The same things were measured in two ways. Each way mixes the same 9 hidden numbers, adds some noise and spreads widely along 5 directions of its own, which tell nothing about the thing.
Some things both ways: the first way, then the second way.
[ 5 -1  1  5 -6 -8  4 23 -5 17 -2  6 -5  4 -8  8  4 17 -5 -1  0  1 -5]
[  7  17   2  -6  -8  -1   0  -4   8 -12 -12   5   5  10  -2   4  -7 -18
  10 -19 -14   0   1  14  -1]

[ -7   9  -5  -8  15  13   0 -16   2 -12 -15 -12   2 -12   3   1  -5  -2
  -3  11  -1   7  14]
[ 0  4  9  5 10  0 -1  0  9 -1  1 -8 -2 -1 -4 -8  3 -3 -4 -2 -3 -5 -2  0
  4]

[ -7   5  -1  -2  10   0   7 -11  -2  -3  -9  -6   4 -10 -10  -2  -5   7
  -3   9   5   9   7]
[  6   4  12  10   8   4   8   9   3   0  -2 -18 -11 -12  -5 -10  10  -2
   4   2   1 -13  -2   8   3]

[ -8  13  -1  -1  14   7  12  -7  -4 -14  10 -11   5  -4  -4  -4   4 -11
  -4  13   6  -2  11]
[  4   0  12   4  -4  -2  20  16 -10   1  -6 -16  -2   4   3   5   9  -2
  18   6  14   8   2   9   2]

[  4   7   2   2  -6   3   1   9   7 -14   4   1   6   6   7  -3   8  -2
   0  -4   2  -6   0]
[  2  13  -4 -10 -13   6  -6  -7   4  -2 -13   0   6   6  -2   8  -2 -13
  -1  -5   3  -2  -4  15  -8]

[  6   3   0   3   7 -12  -6   8  12  11  -6  -3 -11   2   6   3  -4   5
   3  -1   2  -5   6]
[ -9  -1  -7  -1  -7  10  -1   9   1  -4  12  10 -14  -1  -8  15  -8   2
  -5 -16  -8  10  -2  -8 -10]

[-11   2  -2   3  13   2   6   3  -5 -17  -2  -4   1  -2  -2   1   6  -9
  -5   5  -4  -5   2]
[ 13  17  -1   9  -6 -10 -17 -13   4  -2  -6  -3   5  -6  -8   2  -3  -6
 -14 -12 -13   0 -11   0 -14]

[  0 -19  19   3  -4  11   3  -4   1 -20  -7  19   6   8  17  -9   8 -16
  -6 -29 -14 -18  -1]
[  4   6   4 -12  -6   1   5  14  -2 -19  11  -8   5  -7  -2  -7  -5  -7
  10  17   4 -12   8  -1   2]

[  2  -5   1  -1   0  -9 -14   8   2  25   4 -10 -10  -2 -11   5   0   9
  -4   2   2   1  -2]
[  7  -4   0   4   5   5  -2  -4   3  -4  -6  -3 -21 -11  -4   0  11   0
  -5 -18  -4  -5  -4  -8  -3]

[ 15   0   8  17   0   3  -1  15   4  -9   3  16  11  12   6 -11   8 -14
  -9 -10  -4  -1 -20]
[-8 -1 11 -3  9  3 -1  2  6  5  1 -2 -9 -4 -1 -2 17 11 -2  1 -4 -7  4 -5
  2]

[  1   4  -6 -10 -11   4  -4  -7   0   6   8  -2  -2  -4   0   2  -4   7
   3   6   7   2  -3]
[-13   1   2  -4   2   4 -14 -16   8   3  -4   4   4 -21   2 -13   7   1
 -14  -8  -2  -2   6 -15   9]

[ -1   8   2 -14 -13  12  -9 -16   7  -1  -8  -7   9  -9  -4   5  -4  16
   0   6   7  13  11]
[ -9   4   6 -14   4   2 -13 -15  10  -5  -5   1   4  -1   2 -14  10  -3
 -11   2  -5 -14   2  -8   2]

[  3  -3 -11   3  13  -3   1   0  -5   2  -8  -6   0  -4   6  16 -14  -8
   4  12  -5   8  15]
[-11  -4   2   4   1  -8 -16 -16  -2   9   4  12   3   7  -4  -3   5  -2
 -17 -16 -20  12   5 -22   3]

[ 10  -5   9  -1 -21  10 -13  17   2   7  -2   9   5   3   0   8   8   9
  -8 -12  -5   5  -6]
[  2   5   5   0   5  14  -3  -3  16 -12  -4  -3  -5   0   5 -12   1 -10
  -1  -2  -3 -18   3   6   0]

[  8   7   6   8  11  10  10   1   0 -17  -2  15   1   9  11  -5   8 -24
  -5  -6  -7 -10 -15]
[ 9 10  6  6  2  7  7 13 12 -5 -2 -9 -6 -8 -1  2 -2 -4 11 -4  1 -9  2 14
  3]

[-11  -1   3  -6  -4  17   6 -16  -9 -20   6   5  13  -7  10   1  -3 -14
   0   8   4   3  12]
[  6   2  -8   4 -13  12  -3   1  -5 -16   7  -1  -5  -7  -6  -3  -9 -12
  -9   0   5   0  -5   0 -17]

[  3  -6  -6   0   6   0   8   5 -16   3  -3  -2   2  -2  -5   6  -3   3
  -5   6  -6   1   8]
[ 13  12   4   5   0  -1   6   8   6 -13  -2 -13  -5  -1  -7   1  -9 -12
   6  -9  -3  -4  -9   9  -5]

[  1  -5   5   3  -1  -4 -15   4   5  -3  -8   4   0   8   1   7   1  -7
  -3   2  -4  -4  -4]
[ -5   0   6   2   2 -10 -13  -3   5 -11  15   9   5   4   8   1   0  15
 -14  -1 -12   9   3 -36 -14]

[  7  10  -9  -1  -2  -3   1  12   0   3   4 -10   1   2  -8  11   4   5
   1   7  -3   4  -3]
[ 12   7   8  -7  -3 -15   2   5   7  -7  -1   1  18  34  13  14  -2  -1
  13  10   3   7   7  -2  -2]

[ -7   7  -4   6   2   1  14  11 -11  -1  -1   6   7 -10  -5   0  -3   9
  -4  12  10  14  -1]
[-20   2   2  28  -8  25  10  16  -3   0  11  -7 -15 -22 -10 -11 -16 -17
  -4 -20 -13   8  -1  10  -6]

[ 13  -4  -8   6  11  -9  14   1  -3   2  -5   0  -2   4   1  -3  -7  -2
   2  -9 -10  -5  -6]
[  7  12  -3 -11  -7 -11  -3  17   2 -11  17   0   4   3 -10  17 -16  -1
   5   1  -8   2   0  -6  -5]

[  6  17  -2  -5   2  -3   6  -9  13  -5 -11  -8   7  -3  -5   9  -7  10
   7   6   4  10  11]
[  0   3  10 -14  -2 -11  -5   3   3   3   0   2  10  22   7   8  14   7
   7  17  -2  -7  12  -3   2]

[ 12  -2   3  10  -5  -6  19   4  -2  -2   0  18   7   7   1  -1  -3  -2
   0  -9  -3   2 -13]
[-11   1  10   7  -3  12   9  20  -1   4   6 -14  -4 -23   3 -12   1  -7
  12   6  -2 -11  16   7  13]

[  9  -7  -2   6  -1 -14   6  12  -5  18  -5   6  -3   3 -12  -2  -5  15
  -5  -7  -4   3 -12]
[ 17   6  13 -10   8 -13   7  17   8 -12   7  -5   2  11   1   8   8  12
  18  16   2  -9   7  -1   4]

Other things, the second way, with their names:
j_493: [ 3  5  2  3 -3  0  5 12  2 -5  8 -5 -2  5 -6  7 -7 -4  3  0  1  4 -4  2
 -7]
j_746: [  0   6  -2 -15  -5   0  -4   9   4  -8  18   8   7   4 -11   7  -7   1
   2  11   0  -2   6   0   2]
j_216: [ 0  4  4 -4 -7 -2 -5  5  4  4  4  2 15 21  6  5 -3 -9  6 12 -4 -3 14  6
  5]
j_59: [  0   1   1  -2  -6  -2   1   6  -7   7   4  -3  -1  -5 -10   7   6   1
   1   3   3   5   2   2   1]
j_731: [  7   5   4  -5   2 -12  -8  -3   3  -5   0  -6   7   4   1  -4  -2 -10
   2  -2  -9  -7   5 -10   8]
j_115: [ -3   3   0   5  -9  14   5   9  -8  -3   3  -7 -15 -16 -13  -4   3 -10
   0  -5  -4  -7  -1  11  -7]
j_822: [  5   1   5  -1  -3  -1   3  -7  -2  10 -12  -1   4  23  -3   3  11 -14
   5   1   4   3   3  18   6]
j_832: [ -1  -2   0  -3   5  -3 -22 -10   1   4   7  -5  -4 -20  -9 -11  11   4
 -23   5  -6 -16  -1 -20  -1]
j_681: [ 16   2   2   2   2  -2   2   2   3 -16   0  -4  -9   3   0  -2   0  -8
   4 -10  -4  -5   0  -5  -3]
j_355: [  8   1  18 -22  14 -19   2  -2   6  12 -16  -9   8  -1   3   0  32  12
  17  14  11 -13  14   1  30]
j_820: [  1   4   9   6   6  -7  -8  -6   6   3  -7 -12  -1  -8   6  -4   8   3
  -8  -5  -4  -3  -2 -15  -1]
j_187: [  9   4  -3   7 -11   8  14  19  -9  -9   0 -13 -20   2  -9  18  -8 -10
   7 -12   4   7 -14  11 -19]
j_99: [  3   5  12  -9  -5  -8   3   4  -5   6  -7 -14  14  26   5   0   9 -13
  13  20   3  -9   8  13   4]
j_930: [ -7  -6  -6  10  -9  21  -5  -9  -6  -1  -2   5 -10 -18  -6 -22   0 -25
  -7 -16 -11  -8  10   5   8]
j_906: [ -7 -10  11  -5   5 -11  -3   0  -5  -2   8  -3   4  -1   7 -12  11   3
   0   6  -6  -2  15 -29  11]
j_352: [  2   0  -2   0 -14   0   6   9  -6 -22  14   1   8   3   7   5 -12   1
   2   8  13  17   3 -18 -14]
j_707: [ 11  -5  11 -12   3 -18   0   4   0   9  -8  -3   8  16  12  10  22   9
  16  15   7  -4  18  -7  16]
j_695: [ -2  -1   9 -10   5  -3   1  10   4  -7  13 -10  11   1   4  -7   2   4
   2  26  13  -8   8 -10   7]
j_522: [ 15   0  12   2   6 -11   3  -6   7  -5 -13  -4   8   9  17   0  15   8
   7   3  13   5   6 -10   5]
j_328: [-12   9   7  -7  -1   6  -3  -1  10   1  -6  -3   6  -7   2  -6   2  -5
   1  -2  -3  -6   6   5   7]
j_795: [  1  -3   5 -10  -9  -7   0   4  -5 -13   4   0  12   5  17  -1   3   1
   8  13   5   0  16 -20   1]
j_436: [ -4   8   3 -26  -7 -14 -12 -11   3  -4   3  20  21   7  -3   4   7   7
   1   5  -7   4  14 -11   9]
j_45: [ -6   3  -5  -2 -15  -1 -11  -7 -10   8   2  13   6  -4 -11  -1   2 -12
  -4 -11 -17   6  12   3   7]
j_888: [ 5 -5 -6 -4 -6  2 -6  1 -3  6  3  9 -7  0 -7  6  7 -5  3 -6 -7 -4 13  1
  9]
j_473: [  7   2   3  -6  -7  -1   3 -11  -1 -14  -8   6   7  13   6   0   5  -5
   2  -2   9  10   1  -4  -5]
j_644: [ 15   1   1 -13  -4  -9  -9  -8  -3   5  -8  -1   4  20  -4   2  12 -14
   5   5  -6 -14   8   8   9]
j_27: [-10   2   5   1   0   7  -9 -16   1   6 -12   1  -4   0  -3 -14  11 -15
  -8 -14 -17 -10   4   5   3]
j_298: [-10   1  12  14   8   2  -2   5   1  11   6 -13  -5 -29  -6 -13  11   9
 -10   3  -2  -3   1  -8   5]
j_157: [ 16   3  10  -7   2 -11   4   8   6   1  -5  -8   8  20   9   9  11   2
  16  17  10  -7   9   6   8]
j_414: [  9   8   5   7  11  -5 -14  -8  19   6  -5  -2   0 -12   0   1  10  13
 -12  -5  -1  -5  -3  -6   2]
j_410: [  1   8  10  -7  -3 -19   1   9   3  -8   4   0  12  14  12  14  -1  12
   9   2  -6  12   7 -20  -6]
j_575: [  3   2  -4   0 -11   8  -3  -4  -4 -15  -4   1  -6  -7   3  -4  -1 -12
  -2 -11  -5  -3   2  -5  -9]
j_516: [  2  -3   2  -7  -2  -3  -3  -9  -1  -9  -1   8  -1  18   1   2   7  -2
  -4  -4  -3   5   1 -11  -6]
j_365: [  6   6   2   4   0  -2   2   3   4 -12   7  -3   4  -8  -5  -5 -11  -8
   1  -5   0   5   0  -5   3]
j_312: [  3  -1  -4   3  -4  14   2   8  -1 -15  10  -2 -17 -11  -8  -3  -5  -7
  -5  -7  -3  -6  -4  -2 -12]
j_60: [  5   5   2  15  -7   0  -8  -7  -3  -5   0  -2   3  -1   1  -5   0  -7
 -10  -5  -7   4  -2  -5 -13]
j_105: [  8   6   8   3   2   7   4   4  12  -4 -10  -6  -4  14  10  12   9   6
   3   5  13  -3  -5  10 -14]
j_839: [  2   9   6 -10  -7  -6  -5 -14   7 -11 -12   3  22  21  14  -4   1 -11
   3   5   3   2   6  -1   0]
j_450: [ 10  -4   4 -15  -2   9  15   3  -4 -11 -15 -10 -10   7   1  -6  10 -22
  21  -1   9 -16   8  17  14]
j_341: [ 10   7   2  10 -12   9   8  -1  -3  -3 -22 -12  -5   8   7   2   2 -22
   9 -14   3   0  -4  21  -8]
j_9: [ 21  10  -1  -3   0   0 -10  -1   8 -13  -3 -13  -3  -1  -3   0   0  -8
  -5   6   3 -21  -9   5 -12]
j_126: [  3  -3   7  -9  -1   3   2   1  -2  -6  -5  -1  -7  -3   4  -6  16  -2
   9   2  -3 -14  12  -2   6]
j_730: [ -3  -9   7  -3  -1   8  10  13  -3 -11  13  -1  -1  -2   8  -5   6   6
   8  18  13   0  14 -10   3]
j_194: [ 14   6   1 -10  -7  -2  -5   4   2 -19  -1 -10   0  -3   8   3   2   1
   1  11   8 -14  -2 -10 -14]
j_275: [  4  -2  -1  -6  -3  -6 -10  -1  -5  -9  15   7   1  -9  -7  -7   4   0
  -4   4 -10  -5  11 -16   4]
j_950: [  5   7   8 -12   5 -15  -7  -5   3 -11   2  -9   7  14  -2  -2   1  -2
  -6   6  -2  -3  -7 -16  -6]
j_664: [  8  -6  -7  13 -11  20   8   9 -10 -12  -1 -10 -22 -10  -1  -4  -6 -23
   3 -13   2  -7   0   7  -8]
j_660: [ 12 -14   4   3   4  10   1   7  -3   2   1  -6 -16  -7   4 -10  22  -1
   6  14   5 -23  16   1  10]
j_491: [ 5 -6  0 -9 -7  2  0  4 -6 -7  2  6 -6  0  5  2  9 -3 10  0 -4 -5 16 -8
  6]
j_859: [ 0  4  4  5  4  8 -2  6 15 -4  3 -2  1 -6  4 -7 -6 -7  3 -2 -4 -9 10  3
 10]
j_798: [ 13  16   1  -2  -5 -13 -10  -9   7 -17   0   3  11  -1  -2   5  -7   1
  -7 -10  -5   8  -8 -11 -13]
j_689: [  5 -13   0  -6   6  11   5   9   1  -3   6  -3 -18  -2  -1   2  12   4
   3   9  13 -11   6  -4   6]
j_193: [ 11  -1   8  12   8  -1   0  -3   2  -1  -7 -13 -10  -8   2 -10  12  -3
  -2  -6   0  -8  -1  -4   3]
j_454: [ -4   2  -1  -6 -11   0  -6  -1   0 -12   9  13   9  24   5   2  -8 -11
   1  -1 -12   5  11  -7  -6]
j_409: [ -6   5  -9  -7 -18   5  -6   2  -9  -7  15   9   2  13 -12  10 -12 -10
  -8   0  -8   7  -2   0 -18]
j_533: [ -1  10  -3   1  -1  14 -10  -1  12 -14   8  -1  -6 -26  -9  -9  -6   0
 -15  -2  -1 -12  -6  -2 -10]
j_580: [ 18  -3  -3   3  -7   7   6  10  -7 -17   3  -8 -15  -5  -3  -1   0 -12
   6  -1   3 -11   1   2  -7]
j_67: [  2  -2   2  -1  -5  10  10   9 -10  -4  -1  -8 -14 -10  -8  -6   6 -13
   9  -5   0  -8   4  10   5]
j_577: [ 32  14   0  -6  -1 -13 -12 -19  10 -11 -17  -2  14   8  -1  -4   6 -12
   1   1   4 -10  -3   9   3]

Some of these things the first way, each followed by its name:
[ -7   6  -1 -12  -8   6  -9 -14   8  -5  -3 -13   2 -10  -5 -11   1  15
   0  -6   1   3  -1] : j_695
[ -5  13   7  -2  10   4  -3  -5   9 -15  -6  -6   3   2   0  11   5 -12
  -1  13   3  -6  19] : j_341
[ -4   1  -5   1  11  -1  -2   7   5  -7 -11 -12   1  -5   8   4  -2   4
   2   1  -1  -1  23] : j_822
[  0   0  -3   7  10 -19  -3   8   3   7  -1 -12  -2   1 -13  -5  -2  10
  -2   6   6  -2   5] : j_187
[  5  18   0   3  -6  -4 -13  14  13  -6   1  -2   7   5  -9  -3   8   9
  -5  13  10   4 -11] : j_105
[  9  -3  -3  11  -4 -22   1  15   7  25   5   3  -8   1  -6  -3  -7  12
   2 -12   1   9 -22] : j_888
[ -6 -11  -1   6  -5  -3   3  12 -11  -5   0   5   8   1   0   9  -3  -2
  -2   8  -2   3   6] : j_60
[  4 -17  -5  -5   1   2   3 -13  -3  -3 -10  -6   5  -1  13  12 -13  -4
   7  -8 -12  -3  24] : j_832
[ 19 -16  -4  12  -3  -5   8  13  -4   3  -1   3  10   6   5   9  -5  -6
   0 -19 -16   4   1] : j_644
[ -3  12  18  -9   2  25   2 -21  11  -7   5  -4   3 -11  12  11   6 -29
   0 -13  -3   3  10] : j_660
[ 10   8  -1   4  -4   6   0   4   3  -1  -1  11   1   2   3   0   4  -7
  -3  -6  -5   5 -22] : j_859
[  4  10  -1  -3  13  -8   2 -14  14   0  -2 -10  -8  -1  -5 -14  -2   0
   0  -7   1  -7 -10] : j_355
[ 12   6  -7   5  -6   2  13   4  -4 -12   4  -6  26  -1  -8   2  -2   4
  -1   0  -4  14   3] : j_99
[ -8  -4  12   0   7   0   0  -9   8   1  -6  -2  -4  -5   0  -6   1   0
  -4 -11   1  -3   7] : j_67
[ -1  -3  13  -8   0  -3 -16 -15  18  11 -15  -8  -6  -3  -3   0  -2   9
  -1 -11   2  -4  12] : j_450
[  5   7  -2   1   8   4  -6  -5   4 -12   2  -6   6   6  -5   2   5 -20
  -5   8  -6  -2  -7] : j_820
[ -3   6  -2  -3   5   9  13 -13   2 -13  -6   4   1  -7  13  -9  -7  -2
   4  -7   2   0   2] : j_746
[-14   1   5 -11   5  16  12 -25  -4  -3  -2  -2  -2 -17   7   8  -6 -10
   2  -4  -1   4  15] : j_275
[ -5 -16  -2   0  -7 -10  -7  -3  -6  -5  -1   8   1   8   6   1  -8   0
   3   7   3 -11   5] : j_352
[ -6  -9  -2  15   0 -33   3  12   9  12 -10   9  -7  -1  -9 -13 -11  24
   3  -9   7   8 -19] : j_45
[  1  -7  11   3 -14  -5  -8   6   1   8   5  10   3   6  -7   3   3   3
  -5  -2   4   2 -11] : j_575
[ -9 -18 -10 -11  -8   0   3   6 -17  11  -1  -6  -8  -6   2  16  -5  14
   2   0  -7  -7  20] : j_577
[ 9  6 -3  3  8 -5  1 -2  8 -7 -7 -4  3  5  1  2 -3 -7  2 -1 -5 -2 -3] : j_157
[-21   6  20   3  16  -3  -5 -15  23 -18 -20  -1  -2  -7   1 -19   3   2
  -3  -9   9  -6   5] : j_115
[ -4   5  -2  -5  -9   6   5 -11  -9  10   8  -2   8 -13 -10   1  -8   7
  -4  12  11  17  -1] : j_312
[  3   2  10 -10  -4  17   3 -21   2 -14   6   4   8   6  10  15   3 -27
   3   0  -4 -10  10] : j_795
[  9  -1 -11   2   7   6   7  11 -12  -5   4   2  -5   6  15  12  -1 -16
   3   3  -9 -12   5] : j_414
[  8 -11   6   3   0 -19  -2  -8  12  16 -11  11  -6   6   0  12 -14   3
   6  -6   0  -1   2] : j_491
[ 17   4  -6   1   8  -2  11  -2   2   2   7  -6  -1   9   7  17  -3 -18
   6  -2  -9  -8   8] : j_707
